The rows are grouped in 3 different ways at once. Each group adds its own fixed numbers to the row, and there is some noise. The rows also spread widely along 9 directions, which tell nothing about the answers.
In the rows, zero is written as 128.
Known rows, each followed by its group in each grouping:
[179 104 119 127  57 164 135 152 148 122 128 134 139 107 152 125 126 104
 116 107 178 166 118 117  84 104 186] : (3) S (5)
[128 123 132 154 147 128 142 183 166 169 120 139 110 105 116 123 110 118
 119 137 173 136 128 127 108 106 117] : (2) F (1)
[168 125 119 120  97 145  82 139 163 169 124 132 120 149 154 134 153 120
 136 160 195 135 175 121  79 117 176] : (1) P (5)
[145 131 150 147 133 153 124 153 158 114 151 105 122  34 127  52 155 106
  97  86 127 135  67 131 158  60 107] : (4) U (2)
[129 102 145 138 117 157 145  94 127  98  88 140 133 167 156 163  77 129
 133 191 151 125 140 157 148 170 163] : (1) U (1)
[138 134 133 133 118 136 139 149 144 116 148 131 149  76 115 106 134 112
 105  60 118 152  81 110 147  95  95] : (4) F (3)
[120  98 144 120 108 136 132 120 159 166 142 140 137 140 134 116 137 119
 103 106 209 140 173  95 101  86 114] : (0) S (3)
[135 123 106 130 108 117 116 159 105 112 141 137 121  82 117 162 194 123
 118 107 157 129 176 113  94 152 115] : (2) P (0)
[130 119 135 107 129 140  92  83 139 141 150 128 136 155 145 143 146 117
 114 131 150 132 150 112 163 124 102] : (0) P (4)
[125 113 130 109  99 125 133 108  96 115 152 117 145 125 116 118 169 108
 114  81 109 131 152  94 117 121 144] : (3) P (4)
[138 157 119 166 150 135 106 139 125 123 115 104 125  75 128  80 156 104
 150 151 101  99 101 151 125  97 130] : (0) S (0)
[124 160 130 154 178 117 101 125 112 133 113 128 116 153 142 161 133 133
 167 196  86  94 116 155 154 163 146] : (4) S (2)
[149 166 116 117 134 131  95 122 117 126 148 127 154 124 138 160 156 113
 139 111  88 127  95 115 163 132  97] : (3) S (5)
[ 74 151 119 159 172 103 139 150 120 167 112 140 136 159  98 162 134 127
 169 156 122  88 141 118 107 150  89] : (0) F (2)
[ 76  89 153 149 158 108 188 153 113 120 128 149 129 111 106 147 113 133
 105 103 151 133 137 123 143 126  78] : (3) S (5)
[180 136 114 134 109 154  71 147 160 147 135 135 115 108 160 152 156 122
 131 149 169 139 123 134 119 123 150] : (3) F (5)
[192 138 109  98  97 145  80 148 141 147 155 131 135 135 156 150 154 102
 124 106 143 155 127  95 117 115 169] : (0) S (5)
[166 102 124 104  85 162 143 148 154 129 141 137 143 140 148 145  98 105
 104  99 170 171 112  98 113 115 179] : (0) S (2)
[116 154 120 137 151 120 144 146 122 157 117 127 150 159 101 136 110 110
 156 126  85 110 100 109 122 132 135] : (3) F (1)
[137 105 139 144 111 139 136 111 102  71 114 134 124 102 152 142 131 129
 119 140 126 140 126 157 155 147 141] : (4) S (5)
[179 156 113 114  95 151  81 118 122 114 150 109 137  92 152 110 187 104
 133 106 103 134 105 114 129 106 148] : (4) S (2)
[129 134 100 166 124 133 122 195 126 119 121 146 119  79 119 179 170 132
 145 137 161 115 133 136  87 165 108] : (3) U (0)
[119 137 148 110 138 149 128  54 151 161 123 109 171 206 134  99  79 105
 135 146  93 120  87 126 179  93 137] : (3) P (4)
[154  95 120 103 106 125 128 203 159 188 157 157 123 144 121 159 123 118
  99  74 209 173 157  74  79 106 162] : (0) F (5)
[173 157  99 134 106 133 100 170 134 140 140 118 136  76 126 116 177  99
 132 100 133 135 117 109  89 102 142] : (2) S (0)
[153 135 121 156 137 150 103 142 147 118 121 117 115  86 138 117 142 118
 127 160 134 116 101 160 138 119 142] : (3) P (0)
[145 140 119 136 134 126 108 163 144 158 138 141 129 128 125 160 144 125
 135 123 144 126 126 112 104 135 141] : (3) F (3)

New rows, each followed by its group in each grouping:
[141 151 116 125 132 119  86 159 124 130 150 132 124  91 124 154 192 123
 132 112 134 127 146 116 123 139  85] : (1) P (5)
[142 133 114 146 102 148 120 119 113  97 113 143 138 117 145 171 137 125
 145 150 127 128 117 146 131 163 129] : (3) F (5)
[142  93 147 127  98 147 149 105 104  57 139 128 133  78 148 127 126 117
  89  98 121 154 112 139 167 121 138] : (3) S (5)
[128 133 133 151 146 138 147 169 165 148 116 127 130 122 121 117  99 115
 132 142 144 130 102 138 113 115 140] : (1) P (2)
[147 131 128 158 177 120  95 203 162 172 125 139  85 116 134 144 136 137
 135 169 166 128 127 152 126 123 145] : (4) P (5)
[129 114 130 103 101 143 125 117 144 135 153 133 152 134 129 131 136 107
 101  81 162 158 136  96 141  99  92] : (0) P (5)
[132 117 141 114 126 131 126  81  98 101 132 119 137 151 146 132 134 119
 123 132  92 123 128 127 159 132 163] : (4) S (2)
[108  80 158 129 106 123 149 123 127 115 144 131 121  77 132 100 167 126
  87  95 191 146 182 118 115  88  93] : (1) S (5)
[ 97 130 128 145 143 128 152 170 160 171 136 135 136 120  97 125 133 120
 127 110 165 126 121 108 103 102  88] : (3) P (2)
[170 111 136  95 111 143 118  95 119  86 155 117 137  92 151 120 128 103
  74  81 110 167 104 117 187 104 146] : (2) S (0)
[183 136 124 146 105 181  72 117 181 134 110 113 123 106 171  90 132 113
 132 178 172 129  97 164 132  93 170] : (4) U (0)
[149 123 137 106 120 148 118 114 152 132 149 137 136 127 148 154 121 114
  99 120 161 160 121 112 158 116 118] : (2) S (2)
[105 128 146 149 166 114 171 170 123 132 132 122 134 103 101  94 115 115
 124  94  95 128  85 121 138  96 122] : (4) S (2)
[155 144 128 105 120 117  55  88  95 114 159 112 121 106 154 128 226 123
 125 117 110 121 165 112 150 116 116] : (4) S (5)
[128 111 105 125  62 146 171 165 128 124 117 161 156 144 116 183 109 123
 135  95 166 158 129  99  77 164 142] : (4) F (2)
[139 116 153 124 174 123 122 127 115 116 146 120 113 134 143 142 108 121
 109 140  85 126  98 136 182 129 180] : (3) S (2)
[121 138 103 141  89 152 176 160 151 135 105 157 168 144 118 183  88 115
 146 125 172 152 108 111  93 153 100] : (2) S (2)
[153 134 124 124 137 119 127 152 103 117 135 128 124 127 131 157 133 112
 129 133 100 130 122 118 125 146 186] : (2) S (2)
[116 106 143 145 147 110 131 117  83 110 135 122 109 109 129 124 168 128
 127 140 112 106 162 135 124 138 150] : (3) S (4)
[144 143 122 129 116 141 110 132 154 157 126 138 148 150 139 144 129 122
 138 131 153 136 120 119 119 119 123] : (4) S (3)
[129 114 119 137 129 126 128 186 136 156 140 129 123 105 110 114 155 110
 123  96 165 126 144  98  80 104 147] : (0) U (0)
[146  92 135 146 149 128 147 214 138 129 143 150  97  89 129 158 110 122
 100 112 171 157 126 126 119 138 154] : (0) S (4)
[130 105 126 111 124 113 142 175 123 147 153 158 132 141 121 188 135 127
 110  83 161 156 148  88 114 141 125] : (3) S (5)
[171 107 136 132 114 141 138 160 129 104 134 128 111  82 145 130 118 108
  96 115 140 161 119 125 133 119 175] : (2) S (1)
[117 110 119 145  63 144 166 129 108  98 109 140 155 105 125 127 147 118
 137 102 156 145 143 122  87 130 114] : (4) S (5)
[145 131 121 105  98 134 142 142 135 171 129 123 161 174 120 113 120 101
 135  88 128 146 125  78  93  97 165] : (4) S (1)
[187 132 137 113 102 158 109 117 154 142 136 106 144 127 155  70 120  94
 115 112 117 148  86 119 133  59 196] : (3) S (5)
[161 153 116 107 155 115  84 170 151 208 149 133 127 187 135 156 142 120
 150 136 136 129 130  90 106 119 171] : (4) S (2)
[113 127 147 126 152 126 167 174 175 178 141 116 148 124  92  66  99 101
 110  78 134 140  90 100 114  57 119] : (1) P (2)
[112 106 154 146 177  95 150 165 101 118 147 128 109  95 111 114 141 121
 104 103 106 118 139 119 136 112 141] : (0) S (3)
[110 127 129 120 120 149 103  98 162 161 137 146 149 157 139 165 143 122
 128 138 193 131 150 110 143 131  52] : (0) U (4)
[140 136 142  79 156 108 111 121 106 133 168 114 145 159 121 132 141 106
 111  79  65 128 114  83 165 119 158] : (1) U (2)
[ 78 115 137 149 129 145 170  96 153 129  94 145 164 149 124 141  84 125
 132 145 171 130 119 144 137 129  48] : (1) S (0)
[ 85 125 120 135 122 116 170 160 122 155 130 140 153 142  88 140 129 116
 141  89 142 123 142  85  83 127 107] : (0) F (2)
[114 120 146 117 167 133 161 146 145 159 131 132 150 190 116 135  54 109
 122 120 106 131  78 111 160 117 161] : (0) U (2)
[144 128 134 152 112 134 160 140  88  59 132 109 145  45 122  86 143  99
 116  81  64 132  75 137 146 106 144] : (3) S (5)
[161 119 120 173 133 129 132 215 141 120 121 144  86  42 127 140 140 123
 123 140 166 140 119 154  92 140 155] : (2) F (4)
[110 143 127 141 170 114 149 194 187 214 121 157 144 175  99 147  75 123
 142 119 170 135 109 107 101 111  99] : (1) F (3)
[102 117 119 132 120 101 165 188 129 168 137 155 139 117  89 150 146 122
 120  76 176 148 162  85  75 118  93] : (2) F (5)
[130 177 124 150 177 113  96 141 110 130 117 118 133 126 123 130 153 115
 170 161  63  87 101 149 150 139 119] : (1) U (5)
[141  86 164 137 159 156 162 143 180 142 111 149 118 166 147 157   9 128
  92 161 162 160  77 155 185 125 175] : (3) F (1)
[140 126 131 104  89 138 133  78  92  79 151 116 167 114 134 116 152 100
 111  70  87 138 120  97 147 116 129] : (0) S (3)
[122 104 150 163 172 103 155 191 132 143 121 133 100 102 109 108 107 131
 118 129 126 126 116 144 121 109 172] : (4) F (3)
[122 127 131 132 125 128 119 116 115 119 126 124 131 123 131 124 163 118
 139 135 129 110 149 128 119 136 123] : (1) U (4)
[168 133 114 112 107 139 110 139 131 126 133 151 141 142 149 193 123 117
 123 126 147 159 124 118 139 152 138] : (2) S (5)
[132 115 130 105 137 108 155 186 136 167 153 147 140 132  99 143 107 111
  97  57 145 167 120  80 123  98 127] : (2) F (5)
[121 119 138 138 135 126 149 115 104 104 127 137 144 142 130 159 111 123
 127 129  99 126 113 128 151 148 143] : (3) S (3)
[158 181 117 130 142 141  79 104 152 142 129 117 151 136 138 135 136 109
 142 151  98 119  90 129 167 120 106] : (2) P (3)
[125 123 131 118 154  98 156 204 115 150 164 124 135 105  84 108 136 106
 105  41  92 146 102  87 122  90 142] : (3) P (5)
[131 130 138 108 117 125 145 103 118 122 136 124 166 155 128 121 116 107
 122  93 102 138 118 101 134 115 137] : (1) S (3)
[153 126 102 115  96 149 146 206 171 194 131 157 155 173 115 172  92 108
 140  95 180 160 101  82  67 129 162] : (3) U (4)
[172 133 107 141 108 164  98 152 162 125 123 139 129 103 150 152 116 112
 126 139 162 147  98 141 127 135 146] : (0) F (0)
[193 145 129 118 118 148  99 159 164 142 145 123 139 121 145 115 119 101
 121 107 122 147  83 117 127  99 184] : (1) U (3)
[170 104 145 106 101 139 125 129 102  85 148 107 129  99 142  86 138 104
  94  78  90 152 107 119 153  94 206] : (4) U (5)
[154 109 133 119 182  94 118 252 142 171 189 144  87  83 103 161 149 125
  84  61 141 157 118  91 128 120 147] : (3) P (4)
[102 151 116 180 168 104 149 178 107 139  97 139 131 130 109 154 124 128
 177 166 102  95 112 147 105 153 123] : (3) S (5)
[191 167 101 117  98 157  75 139 132 118 135 127 147 123 155 161 152 108
 146 124 104 143  84 128 146 146 148] : (4) U (5)
[163 180 117 146 120 147  68  77 114 105 116  96 136 105 163 104 187 107
 171 187  83  87 116 154 130 128 144] : (1) S (2)
[116 140 135 147 123 126 142 126 125 118 125 121 149  88 111  96 147 113
 131 100 114 118 118 124 116 103 100] : (1) F (3)
[139 133 126 131 131 131  86 154 152 158 136 140 119 122 138 146 167 129
 133 136 174 130 142 125 121 117 108] : (4) U (5)
[167 171 111 126 140 123  75 127 111 139 124 119 135 151 148 145 155 116
 169 156  77 114 107 134 138 138 165] : (4) S (5)
[148 153 110 147 120 126 119 173 134 161 128 121 126  96 119 110 175 106
 149 128 142 119 136 109  66 104 153] : (2) S (2)
[156 142 128 129 107 160 118 129 176 153 115 129 147 127 142 115 105 105
 130 133 155 145 102 124 121 104 126] : (1) F (1)
[146 106 148 146 123 148 153 134 144 100 116 135 132 105 144 120  90 116
 109 129 143 148 105 145 137 117 155] : (1) S (3)
[131 113 128 115 151  82 160 227 110 199 139 135 118 176  91 131 120 115
 133  85 124 139 153  72  58 114 214] : (4) S (1)
[ 99 119 119 129 124 103 129 145 118 164 125 148 125 153 113 171 166 132
 137 141 182 123 204 105  83 147 102] : (2) P (5)
[131 116 122 133 109 145 166 162 152 123 113 135 155 120 113 115  87 107
 118  96 140 153  95 125 111 113 139] : (1) P (0)
[123 120 112 114  51 158 167 115 129 118 129 132 181 143 113 143 133 103
 128  76 146 151 129  83  94 128 103] : (3) P (1)
[121 113 130 100 111 121 131 101 111 127 145 135 139 137 125 155 153 121
 107 106 142 136 163  94 130 133 121] : (2) F (2)
[124 140 128 140 123 140 106 122 141 144 128 131 138 121 132 132 161 120
 141 140 153 115 131 128 127 117  96] : (3) U (5)
[134 136 119 167  85 174 142 111 143  95  92 123 149 116 138 126 111 109
 146 164 144 124 104 152 121 139 115] : (0) P (1)
[145 129 137 136 132 145 111 132 151 130 146 117 122  86 135 104 149 117
 112 120 135 128 106 126 140  96 132] : (3) F (2)
[146 114 136 129 167  97  91 177 125 167 157 131  72 101 132 144 194 130
 111 145 172 120 193 111  96 118 165] : (2) S (2)
[117 147 108 148 136 130 138 166 136 148 120 123 150 115 100 111 131 105
 143 110 121 119 105 118 106 112 113] : (0) P (0)
[146 139 122 141 144 115  98 122  98 109 133 113 113  84 137 125 180 117
 128 144 107 111 145 137 131 127 141] : (2) S (0)
[159 136 144  88 145 150  85  96 166 150 173 123 141 153 160 140 122 106
  95 114 137 151 100 101 196  95 116] : (0) S (2)
[175 138 133 155 141 145 110 179 154 113 127 123 104  56 139 112 128 114
 121 140 125 135  84 154 130 116 164] : (1) F (2)
[ 96  92 146 144 127 124 166 129 123 112 130 139 134 114 113 134 129 131
 102 113 156 130 144 125 126 127 110] : (3) P (3)
[118 101 147 118 132 133 152 126 122 103 152 132 134 104 127 139 120 112
  83  77 136 154 121 104 174 116  82] : (0) S (1)
[118 115 113 145  81 137 171 167 135 153 116 144 158 124 111 127 137 112
 140  94 177 142 138  99  54 106 126] : (3) S (5)
[133 132 138 109 119 144 101  83 157 150 149 130 151 133 141 128 135 118
 110 110 148 143 116 112 167  92  79] : (3) F (5)
[132 148 121 127 114 142 144 131 127 110 121 121 162 122 118 127 117 101
 135 104  93 136  98 117 137 133 106] : (1) P (1)
[118 101 147 177 149 125 192 191 107  82 113 128 110  56 108 106  99 118
 113 113 101 131  90 151 132 124 151] : (3) S (1)
[118 121 134 142 143 121 132 164 122 138 139 126 118 106 116 125 161 120
 130 123 134 111 134 116 105 119 144] : (3) U (2)
[152 140 118 121 104 138  98 111 136 146 132 135 145 154 149 149 154 123
 143 138 145 132 138 116 115 130 137] : (4) S (3)
[109 121 127 159 141 106 186 192 102 141 116 122 132 122  93 110 122 111
 151 114  99 110 119 114  65 118 190] : (3) S (2)
[123 132 115 171 114 131 151 177 134 140 112 129 137 104 109 115 142 118
 150 134 143 111 129 128  64 120 150] : (3) P (3)
[106 136 111 163 101 137 167 144 115 111 100 142 157 112 114 144 130 118
 160 122 132 128 114 135  98 153  92] : (4) S (4)
[ 88  94 145 130 157  97 149 147 101 122 147 147 116 124 107 167 150 138
 105 106 141 128 165 113 141 143  95] : (3) P (5)
